The groups are shells around one centre, one inside the other: the same stretched ball of 6 dimensions in 7 sizes.
In the rows, 128 means zero.
Some rows, each with its group after it:
[138 136 155 122  98 142 146 126 104 113 136 160  99 136 125 115 129 116
 118 135] => q25
[ 59 143 167  86  74 191 137 136  23 119 117 206 117 135 112 145 120 160
 104 156] => q437
[134 123 173 142 104 147 137 123 115  84 143 161  97 118 107 167 100 121
 138 119] => q25
[180 135 160 138 133 127 159 116 168 115 143 133  73 117 115 138 115  77
 151 120] => q137
[ 99 121 181 120  67 171  95 116  65 109 143 135 104 124 110 152  95 151
 118 121] => q938
[ 82 134 176 111  81 177 123 123  65 114 124 176 105 126 110 161 118 136
 121 135] => q774
[161 129 177 136  95 139  96  94 151 144 148  73  69 117 118 128 113  82
 142 105] => q435
[149 110 163 137 120 147 162 137 108  64 153 183 100 125 109 163  81 145
 138 122] => q238
[149 132 159 144 109 131 151 121 137 103 133 162  93 133 124 132 140  91
 132 124] => q938
[142 123 158 132 126 146 173 134 119  84 137 193  95 129 114 154 111 118
 138 129] => q435
[123 138 163 103  85 160 119 113  91 149 133 127  90 136 127 105 129 114
 116 133] => q238
[143 100 183 151  92 150 105 115 113  77 161 125  93 117 107 170  75 141
 140  99] => q938
[156 104 165 137  99 143 139 140  85  51 173 158 111 121 106 153  51 179
 127 119] => q435
[167 124 166 160 124 124 150 115 167  92 140 149  82 122 117 154 126  78
 150 110] => q437
[142 140 174 114  99 155 103  89 147 181 128  79  60 124 125 116 140  63
 140 115] => q774
[171 107 168 120 120 154 123 104 147 143 151  93  61 131 125 120 100 100
 148 104] => q437
[ 86 142 166  99  87 176 140 130  58 119 123 187 107 130 112 145 120 140
 115 147] => q774
[108 114 171 106  95 179 126 122  76 120 136 156  92 135 117 143 101 144
 126 124] => q774
[212 146 158 157 131  99 144  97 218 140 143  86  59 117 126 110 145  27
 154 110] => q938
[140 127 161 129 128 150 165 123 134 109 128 177  83 131 118 149 128  94
 143 126] => q435
[111 113 181 130  73 163 107 128  60  72 157 152 113 117 101 169  67 175
 121 120] => q437
[183 125 174 138 118 135 101  78 201 180 138  48  42 125 132 111 143  33
 157  93] => q938
[192 126 171 153 107 118 113 100 174 120 159  76  71 113 117 128 104  79
 147 102] => q435
[113 132 165 132  98 152 145 126 100  99 126 184 103 132 118 149 133 114
 125 131] => q137
[185 112 161 138 120 131 149 129 131  76 170 134  89 118 109 142  65 138
 141 115] => q435
[177 150 148 123 111 120 153 119 144 133 142 126  85 129 127  92 132  84
 126 135] => q25
[165 142 170 124 119 141 125  96 169 160 135  90  59 115 118 128 126  58
 151 116] => q938
[183 145 159 136 135 124 152 101 194 151 130 111  58 122 125 120 148  37
 154 118] => q238
[177 147 147 125 114 121 153 114 153 143 136 124  79 136 134  86 148  71
 128 132] => q238
[120 108 171 137  83 155 129 138  63  53 158 178 120 125 106 164  71 180
 119 123] => q137
[126 158 155  98 101 154 141 109 118 176 113 137  79 139 133  94 166  72
 121 143] => q238
[168 137 165 115 108 143 112  89 165 186 134  68  55 131 134  93 144  55
 140 113] => q238
[175 125 172 133 124 142 122  94 178 152 141  84  54 120 121 131 120  61
 157 103] => q774
[147 105 172 125 123 163 138 117 126 109 146 139  75 125 113 157  88 120
 150 110] => q938
[170 134 165 138 131 133 152 110 169 123 137 131  69 118 115 144 123  69
 153 117] => q137
[156 143 154 140 102 122 154 127 125  97 140 161 102 129 122 120 131 102
 122 134] => q137
[ 97 124 171 112  66 168 119 137  33  80 150 173 124 126 106 149  77 187
 106 137] => q437
[214 139 155 154 137 102 153 103 212 131 146  97  61 121 127 110 138  38
 154 111] => q238
[120 116 176 126 111 168 128 109 123 127 127 146  77 130 118 157 124  99
 144 113] => q774
[116 140 170  99 102 172 123 104 113 168 120 126  72 130 122 126 137  87
 134 129] => q25
[139 121 178 125  93 157 105 106 116 126 148 105  81 119 113 143  96 116
 137 112] => q25
[144 153 154 124  91 129 144 125 107 116 138 151 103 128 121 109 131 108
 114 142] => q137
[191 106 168 172 115 114 139 125 151  50 172 134  95 113 107 161  72 126
 146 102] => q437
[143 113 177 121 105 163 109 102 130 141 143 100  69 126 119 138 104 103
 144 106] => q25
[143 107 178 128 118 165 119 101 144 137 137 113  63 128 120 150 112  92
 153 101] => q137
[191 138 157 146 133 115 160 115 180 113 144 129  73 118 118 129 123  67
 150 119] => q774
[120 126 168 135  93 150 132 120 104 104 131 165 100 133 121 143 130 114
 125 124] => q435
[140 134 162 116 114 153 152 124 113 115 137 158  88 124 113 140 108 115
 135 132] => q25
[ 91 124 176  89  89 193 107 104  82 170 119 129  77 139 125 128 130 113
 127 125] => q437

New rows, each followed by its group:
[144 145 158 113  99 144 129 106 130 163 127 117  78 137 133  95 153  76
 124 130] => q774
[176 141 170 129 120 136 112  79 200 193 127  58  42 124 132 107 157  21
 155 105] => q137
[153 158 158 128  93 125 132 112 134 137 135 122  90 124 123 106 143  79
 122 135] => q435
[121 102 175 132 114 169 144 130  96  77 143 182  95 126 107 180  86 146
 142 115] => q938
[188 146 151 144 123 110 164 123 162 103 147 140  86 120 118 120 122  81
 138 129] => q774
[196 146 151 148 113 102 151 118 165 107 152 120  87 121 122 106 123  80
 133 126] => q137
[ 99 129 170 111  73 168 119 129  54 101 141 164 112 128 111 143  97 159
 111 136] => q774
[208 134 154 153 130 104 161 120 178  93 159 123  80 116 116 125 104  83
 146 118] => q238
[150 148 163 139  92 126 129 113 133 119 138 129  93 121 119 124 134  88
 126 128] => q435
[139 109 161 119  96 156 140 138  72  78 160 163 108 132 114 135  72 174
 119 126] => q435
[ 87 129 181 128  77 169 111 118  76 104 128 165 105 123 109 168 117 131
 124 126] => q938
[139 128 163 135 124 146 168 131 123  85 135 189  94 123 110 163 111 112
 141 129] => q938
[199 122 165 161 109 109 128 113 165  89 167 100  84 115 115 131  93  99
 143 105] => q435
[196 102 163 172 123 112 153 131 152  42 173 148  96 118 110 159  72 130
 147 103] => q437
[184 120 169 166 112 115 132 114 164  82 158 120  85 115 113 149 101  95
 146 104] => q435
[126 121 178 145 107 153 125 107 138 116 127 146  81 126 118 162 134  85
 145 110] => q437
[ 87 144 161  96  89 174 149 134  55 119 120 198 109 135 116 137 127 139
 111 152] => q238
[144 143 157 142 106 127 161 132 119  83 136 183 106 124 115 142 126 108
 126 136] => q435
[164 123 165 152 102 125 138 125 127  75 157 144 100 119 112 145  95 123
 133 118] => q25
[152 119 161 111 112 157 134 112 124 144 140 121  74 138 129 110 117 105
 134 119] => q137
[177 110 168 140 110 135 130 122 128  83 170 118  88 116 108 145  64 137
 141 109] => q137
[197 143 167 150 122 113 122  88 211 157 140  67  53 114 124 116 142  27
 156 105] => q938
[121 125 170 118 100 164 119 103 123 154 122 129  75 140 131 124 148  85
 133 117] => q435
[167 139 158 142  92 118 135 123 124  97 153 132 101 124 120 115 113 113
 121 127] => q938
[131 163 165 111 112 150 137  99 150 178 110 124  67 123 123 122 165  44
 139 135] => q437
[105 143 174 113  78 163 103 102 103 159 121 121  85 130 124 124 147  91
 122 127] => q137
[200 130 155 158 136 107 170 125 176  81 154 146  83 117 114 140 107  85
 149 118] => q435
[149 122 171 113 103 159 109  98 134 161 140  89  65 130 126 116 118  91
 139 111] => q774
[126 141 160 117  95 148 151 137  79  89 143 179 111 121 108 143  97 145
 118 144] => q238
[168 140 167 142  97 124 115 102 156 134 144  93  78 119 122 118 128  75
 135 115] => q137
[208 111 155 145 133 119 154 120 168  97 165 116  74 127 122 119  91 102
 148 108] => q238
[104 113 167 118  87 169 138 139  52  75 145 192 116 133 111 155  87 175
 116 132] => q774
[179  96 165 147 112 134 140 132 117  57 176 139  97 123 110 148  56 158
 138 107] => q435
[161 148 160 133 129 132 148  97 189 168 114 121  58 132 133 114 178  22
 149 120] => q437
[145 125 157 128  95 140 141 129  98  96 148 156 103 134 122 120 108 134
 119 129] => q774
[132 131 178 137 107 152 116  95 156 148 122 117  68 125 122 147 149  59
 147 109] => q435
[129 119 176 129 107 161 116 100 139 146 126 122  70 132 125 141 139  79
 144 108] => q238
[ 78 162 168  88  74 176 117 111  71 171 108 150  94 133 122 118 157 100
 110 149] => q437
[158 155 157 117 102 132 136 110 137 149 135 115  81 124 123 102 136  79
 127 135] => q25
[100 141 167 123  79 155 132 128  74 102 129 179 113 129 115 143 126 130
 113 139] => q137
[116 139 158 107 109 161 166 137  83 102 130 197 103 129 112 145 112 133
 124 146] => q435
[171 107 164 145 121 136 153 132 126  66 162 156  94 121 109 155  74 138
 142 114] => q25
[163 132 158 148 113 122 165 138 120  59 154 178 108 116 106 154  91 130
 132 131] => q435
[146 138 178 125 102 150  99  85 163 177 128  73  57 120 123 126 142  52
 147 108] => q137
[102 106 178 128  98 175 137 136  66  63 145 193 109 121 100 189  73 171
 132 122] => q938
[177 109 169 132 111 143 113 100 154 139 153  82  65 131 128 115 107  93
 144 100] => q435
[205 146 154 148 137 106 154 100 213 148 135 100  57 125 131 104 156  25
 153 115] => q137
[150  98 164 132 112 153 150 139  91  60 163 172 103 129 110 155  63 169
 133 118] => q435
[134 102 171 127 105 163 128 120 104 104 146 146  88 134 120 146  98 134
 135 111] => q238
[195 141 147 135 139 115 180 126 166 107 146 148  79 123 120 118 117  82
 143 130] => q435
